Each cloud of rows lies close to a flat space through zero, with a little noise off it, and is much wider in some directions of that space than in others. After each cloud: how many dimensions does that space have?

[[ 21 -10   0  -6  11  36  10  -7 -10  -6  12   4  20]
 [ 38 -18 -20 -19  20  28   6 -11  -4 -25   7 -10  12]
 [-19   8   8   8  -9 -15  -6   8   3  10  -1   3  -2]
 [ 35 -19 -33 -15  15   6  -8 -17   5 -25  -4 -21  -9]
 [ 16  -5 -31 -17  10 -18 -13  -7  15 -25 -12 -29 -17]
 [ 67 -36 -61 -38  29  11 -12 -28  11 -59  -1 -42 -11]
 [-10   8  17   9  -1  16  14   8 -13  14  13  16  13]
 [ 25 -14 -19 -10  16   9  -1 -11   2 -21   1 -15  -3]
 [ 42 -24 -47 -26  18  -6 -12 -21  13 -40  -5 -38 -17]
 [ 22 -12  -6  -4  14  29  10  -6  -5  -7  12   1   6]
 [ 15  -9 -61 -25   4 -68 -42 -18  34 -46 -33 -52 -46]
 [-30  18  15  12 -19 -30  -5  12   6  16 -10  10 -11]
 [ -7   7   4   4  -3 -16  -4   3   7   9  -5  -3  -7]
 [ 11  -4 -26 -11   4 -28 -17  -7  19 -22 -12 -28 -20]
 [-18   9  47  24  -7  44  27  13 -24  35  19  39  33]
 [  6  -6  -1  -1   1   8   1  -5  -1  -8  -1  -1   4]
 [ -8   9   1   2  -4 -23 -10   1  10  -1 -13  -3 -12]]
  2

[[ 18 -12  12 -20   9   8  21  23 -23   6 -19 -31 -30]
 [ -9 -34  21 -24  46 -40   7   8  23 -27 -12 -42  -3]
 [  6 -35  -5  51   0 -21  32   4  -6 -13 -55 -23 -30]
 [-13   6  12   1 -11  16 -28  29  24  12  10  -1  -6]
 [-28 -26  11   4  15  10  15  34  17  24  -1   1  -8]
 [-12  28 -21  20 -57  36  10  11  -8  14  -5  -4 -24]
 [-31 -33  23  15 -18 -41  14  38   3   3 -19 -82  16]
 [ 17  -5   4 -34  21 -31 -36  21  16 -35   3 -23   1]
 [  5 -28  30  25   2   8  -1  37  -5  34 -19 -11 -14]
 [ 18  13   2  23  13 -11 -32 -41  19 -31  -4  23   7]
 [ 13 -21   0   3  11 -36   6 -12 -14  25   8   9  22]
 [-41  31 -21 -25 -50   0   9  10  14 -15  17 -53   4]
 [-46  15 -10  -1 -26 -20   0 -14  36  -6  21 -26  19]
 [-12  22 -21  20 -38  19 -26   7   1  11  24  39  32]
 [-61 -14 -22  26 -46  -3  27  47  14   3  -5 -33  12]
 [ 22  25  21 -13  27  43 -14 -36 -14   2  15  44   6]
 [ -7   8  14 -34  -8   0 -18  32  29   8   9 -42 -31]]
  9

[[-65 -47  64 -20 -11  13  24  -2  16  -8 -21  15 -13]
 [-36 -23   1 -13   7 -43 -26 -34   4 -43  14  52  30]
 [ -8  -5   4  -4  -7  -2  -2 -25  23  -1  10   7   2]
 [-15  -5  29 -16 -28  42  10 -77  82  31  17  -2  -3]
 [-23  -1 -42   6  21 -87 -38   3 -26 -74  12  60  48]
 [ 26  29 -64  12  15 -48 -34  10 -33 -38  19  17  26]
 [ 59  18  -2   9  -6  55  28  33 -10  60 -16 -58 -46]
 [-15 -10  32  -7 -11  19   7 -26  34  12   2   0  -4]
 [ 22 -12  35   4  -3  44  36  54 -19  41 -26 -42 -38]
 [ 36   6  15  -2  -4  40  28  13   2  39 -14 -31 -27]
 [-31 -27  50  -5  -4  29  23 -10  25  18  -3  -2 -16]
 [ 25  35 -79  10  23 -74 -52   6 -31 -58  23  42  41]
 [ 44  32 -56  20  14 -25 -29  14 -37 -21  13   4  17]
 [ 12  14 -32   1   2  -1  -6  -3   6  -1   6   5  15]
 [ -9  13 -48  -3   9 -57 -46 -38  21 -48  38  40  48]
 [-30 -23  63 -11 -12  39  20   2  24  24 -17  -6 -25]
 [-35 -22  57 -10 -21  42  29  -7  26  32 -14 -18 -34]]
  3

[[  7 -26  24   1 -24 -42  -5  28   7  -3   8 -35   6]
 [ 30 -17  43  11 -22 -36 -27   5  24   7  34 -33 -29]
 [ 17 -14 -47  15  40  -7 -45   7  37  26 -25  37 -12]
 [ 13 -31   6  42 -55 -13  14  62 -21 -27 -13 -64  14]
 [-27 -51  67 -22 -14 -40  -8  10  15   5  27 -31  12]
 [ 22  33 -19  16 -10  -4  -6  -7  21 -13  27 -17 -15]
 [ 21 -40 -19  23 -10 -10   1  38   1 -18 -23 -23  31]
 [ -5  31 -13 -15  22  -1 -28 -48  26  20  17  17  11]
 [ 37 -33  -9  10  -8 -19  -2  21  -2 -11 -17 -19  31]
 [  7   9  39  -4  -7 -38 -14   1 -21  -4  -1  10  14]
 [  9 -21  -1  19 -37 -12  23  50 -19 -21 -14 -38   9]
 [ 32  -2  37 -22  23 -48 -25 -24  20 -12  37  25   5]
 [ 17   4   0  -8  29 -35 -42 -15  41  17  16  26 -17]
 [  4 -17  17   9  16 -37 -48   7  28  17   5  13 -13]
 [-32 -19  25   2 -31  -4  28  26 -21 -20   0 -37  22]
 [ 13  15 -21  11 -14  10  15   2   2 -20  11 -21   8]
 [-10  -2  -8   0  30   1 -31 -11  21  24  -6  32 -14]]
  9

[[ 17   7  -6  15   3  12  10  -7 -12   3 -16   8  13]
 [  7 -11   5   9   4  -4 -20  10   7 -14   0 -12  -3]
 [-10  -5 -21  10 -31   1   3   0 -10  -9   0  -2  -1]
 [-15 -16  -4   0  -1  11 -20  12   5   0   2   6   3]
 [ -2   6  -9  -8 -22  -6  17   2  -8  -7   3   2  -6]
 [ -5 -10   1 -17 -11  12  -7  15  -6   1  -9  13  15]
 [ -7  -1  -4  17  -2 -21  -8 -17  10  -5  16 -26 -11]
 [  5   0   7   1   8   3  -4  -1   2   3  -4   1   5]
 [ 23   5   4   1   5   9   6   2  -9  -5 -15   6  11]
 [-23 -11 -10   7 -13 -18 -16   4  14 -12  27 -22 -26]
 [ 11  12   2  12   1 -34   7 -25   7 -10  15 -32 -20]
 [-20   1 -16 -13 -38 -14  13   6  -4 -12  14  -5 -13]
 [  7  -2  11 -36 -15  -3   1  23  -6 -15  -7   9   7]
 [-12  -5  -7  18  -2  -6  -9 -16   3   5   8 -16   1]
 [-10   2  -6 -51 -46   2  16  47 -10 -27   2  20 -12]
 [-27 -10  -3 -34  -1  49  -3  59   1   6  -3  52  -3]
 [-21  -9 -16   0 -20  13  -3  14  -3   0   4  11   0]]
  6
